Each cloud of rows lies close to a flat space through zero, with a little noise off it, and is much wider in some directions of that space than in others. After each cloud: how many dimensions does that space have?
(in the rows, 128 means zero)

[[129 152 143 136 155 144 110 151 144 155 124]
 [111 106 120 101 145 150 109 116 108 134 105]
 [146 126 142 155 120 146 117 181 162 172 130]
 [109 175 112  96 177 149  86 114 151  96  86]
 [107 136 125 113 162 133 126  94 106 125 128]
 [201 144 162 194  59  45 164 158 137 136 189]
 [125 142 127 122 149 127 114 115 128 125 121]
 [123 123 130 107 109 132 131 136 107 101 112]
 [104  93 117 112 157 180 102 137 133 168 103]
 [ 86 186 116  74 192 135 108  67  98  68  96]
 [126 157 128 122 145 130 115 127 138 117 117]
 [149 106 137 144 107 131 122 162 137 159 131]
 [141 166 149 119 110 104 134 138 109  90 127]]
 | 6

[[162 146 151 108 193 122 132 151 125 156 174]
 [111 116 117 137 103 132 133 122 129 112 109]
 [194 171 167 127 215 116  84 154 120 205 176]
 [148 139 141 124 169 135 125 136 133 149 162]
 [149 143 131 122 129 104 126 143 117 136 114]
 [128 130 109 118  80  87 148 135 111  98  73]
 [134 130 122 111 122 104 153 142 117 117 115]
 [159 150 140 119 156 110 117 144 120 155 136]
 [128 134 140 150 132 148  85 116 137 153 134]
 [144 136 136 119 153 125 129 138 124 145 143]
 [121 129 135 166 128 162  73 108 144 152 135]
 [102 105 104  98  99 114 198 134 122  78 113]
 [136 133 110 104  98  82 164 143 109 101  87]]
 | 3

[[ 91  78 117 135  78 109 163 108 233 173 111]
 [170 134 153 125 172 109 138 182  97 107 163]
 [150 101 136 146 125  73 168 136 156 185 107]
 [ 84  99  88 125  66 165  88  75 162 131  89]
 [130 146 104 109 164 161 142 123  77 117 150]
 [146  82 111 129 163 105  83 141  93  78 104]
 [142 143 120  99 159 163 116 161  71  62 152]
 [128  87 122 135 150  89 156 132 161 145 124]
 [134 115 131 153  92 106 118 109 157 180 101]
 [ 81 140 100 133  72 185  75  58 144 139 109]
 [114 169 160 122  90 116 199 136 173 169 127]
 [130 143 145 105 148 131 161 167 126  92 156]
 [173 159 151 122 201 132 108 173  48  78 176]]
 | 7

[[119 159 119 168 110 129 129 138 120 138 179]
 [138 156 137 146 102 149 145 126 131 126 162]
 [121 156 141 167 109 148 156 128 104 137 122]
 [ 93 164 117 202 112 115 133 137  86 162 163]
 [122  88 124  88 160 110 114 128 130 122  79]
 [151 173 133 155  88 153 140 127 147 116 203]
 [115 145 126 162 116 125 133 130 108 143 147]
 [143 118 123 104 128 131 122 126 149 112 136]
 [156  79 130  41 156 132 107 122 171  92  89]
 [128 123 148 123 131 141 145 123 115 124  82]
 [157 109 155  72 139 156 147 116 147 104  63]
 [158 155 112 121 104 138 115 128 177 106 229]
 [144 185 127 177  83 150 146 126 136 128 210]]
 | 3

[[113 140 133 115 161 107 139 119 159  84 167]
 [ 88 129 131 119 154 111 173 130 160  94 115]
 [104 111 120 110 133 122 109 105 158 108 134]
 [ 14 139  95  99 174 126 146 165 137 136 137]
 [124  70  54  98 154 100 130  85 136 157 139]
 [128 183 136 119 147 137 120 168 123  95 112]
 [ 88 154  81 136 139 167 132 138 104 159 150]
 [167 143 108 101 131 102 118 113 120 117 134]
 [151 135 145 130 104  97 182  90 130 126 158]
 [ 98 147 124  82 130 104 108 113 155  90 134]
 [ 88 150 196  90 139 110  65 154 181  45 128]
 [130 117  81 127 143 146  98 117 119 146 147]
 [ 68 139 119  86 189  96 126 162 155  88 140]]
 | 8

[[140 130 129 152 115 124 127 119 123 137 106]
 [115 147 153 158 118 178 102 156 145 231  91]
 [126 145 149 136 131 140 112 137 132 146 104]
 [111  81  85  70 145  97 158 119 124  53 213]
 [138 166 164 161 124 149 104 137 128 159  60]
 [127  99  97 126 124 117 152 116 128 122 172]
 [154 136 135 173 108 116 130 103 124 127  84]
 [124 132 133 144 123 140 126 129 133 158 120]
 [140 123 120 121 128 101 141 105 118  70 136]
 [122 129 132  99 145 119 131 134 127  99 146]
 [ 92 121 119  69 150 148 127 167 142 147 186]
 [140 142 139 160 116 140 118 130 131 166  93]
 [107 148 146  73 153 140 108 159 131 114 141]]
 | 3

[[141 121 156 132 101 118 155 128 109  91 111]
 [ 97 138 190 157 132 178 175 119  86 125 102]
 [186 103 111 131 101  73 128 175 134 123 128]
 [141 109 157 117 169 130 102 124 131 101 140]
 [117 151 140 121 157 154 141 162 126 150 173]
 [ 84 135  90  89 120 129 116  78 105 170 158]
 [ 85 134 149  99 154 154 122  94 111 148 136]
 [131 121 144 133  69  95 160 187 122  97 167]
 [148 149 121 117 122  89 122 151 136  97 109]
 [ 95 134 113 106 138 112  96 114 111 126 172]
 [139 102  68 114  67  50  79 133 178 116 112]
 [168  82 143 135  75  97 142 166 156  68 154]
 [162 132 187  92 182 114 106 173 163  82 111]]
 | 9

[[106 127 101 130 176 139 116 135 155 113  76]
 [131 100 149 138 141 112 105  89 153 132 110]
 [130 141  87 142 194 160  91 118 158  94  74]
 [133  89 120 129 144 119 138 126 148 123 110]
 [163 105 104 115 214 134  50 106 118 106 109]
 [ 97 144  71  99 105 116 122 152 171 118 139]
 [126 123 133 142 144  97 180 134 148 157 107]
 [131 223  97  77 136 186 212 231 120 168  63]
 [142 133 109 129 143 110 112 129 117 135 112]
 [183 228 180 147 136 182 202 110 141 171 180]
 [167 152 152 120 121 151 127 109 121 136 184]
 [105 202 179 150 114 139 194 130 138 171 137]
 [143 103  97 101 150 140  93 138 132 108 107]]
 | 9
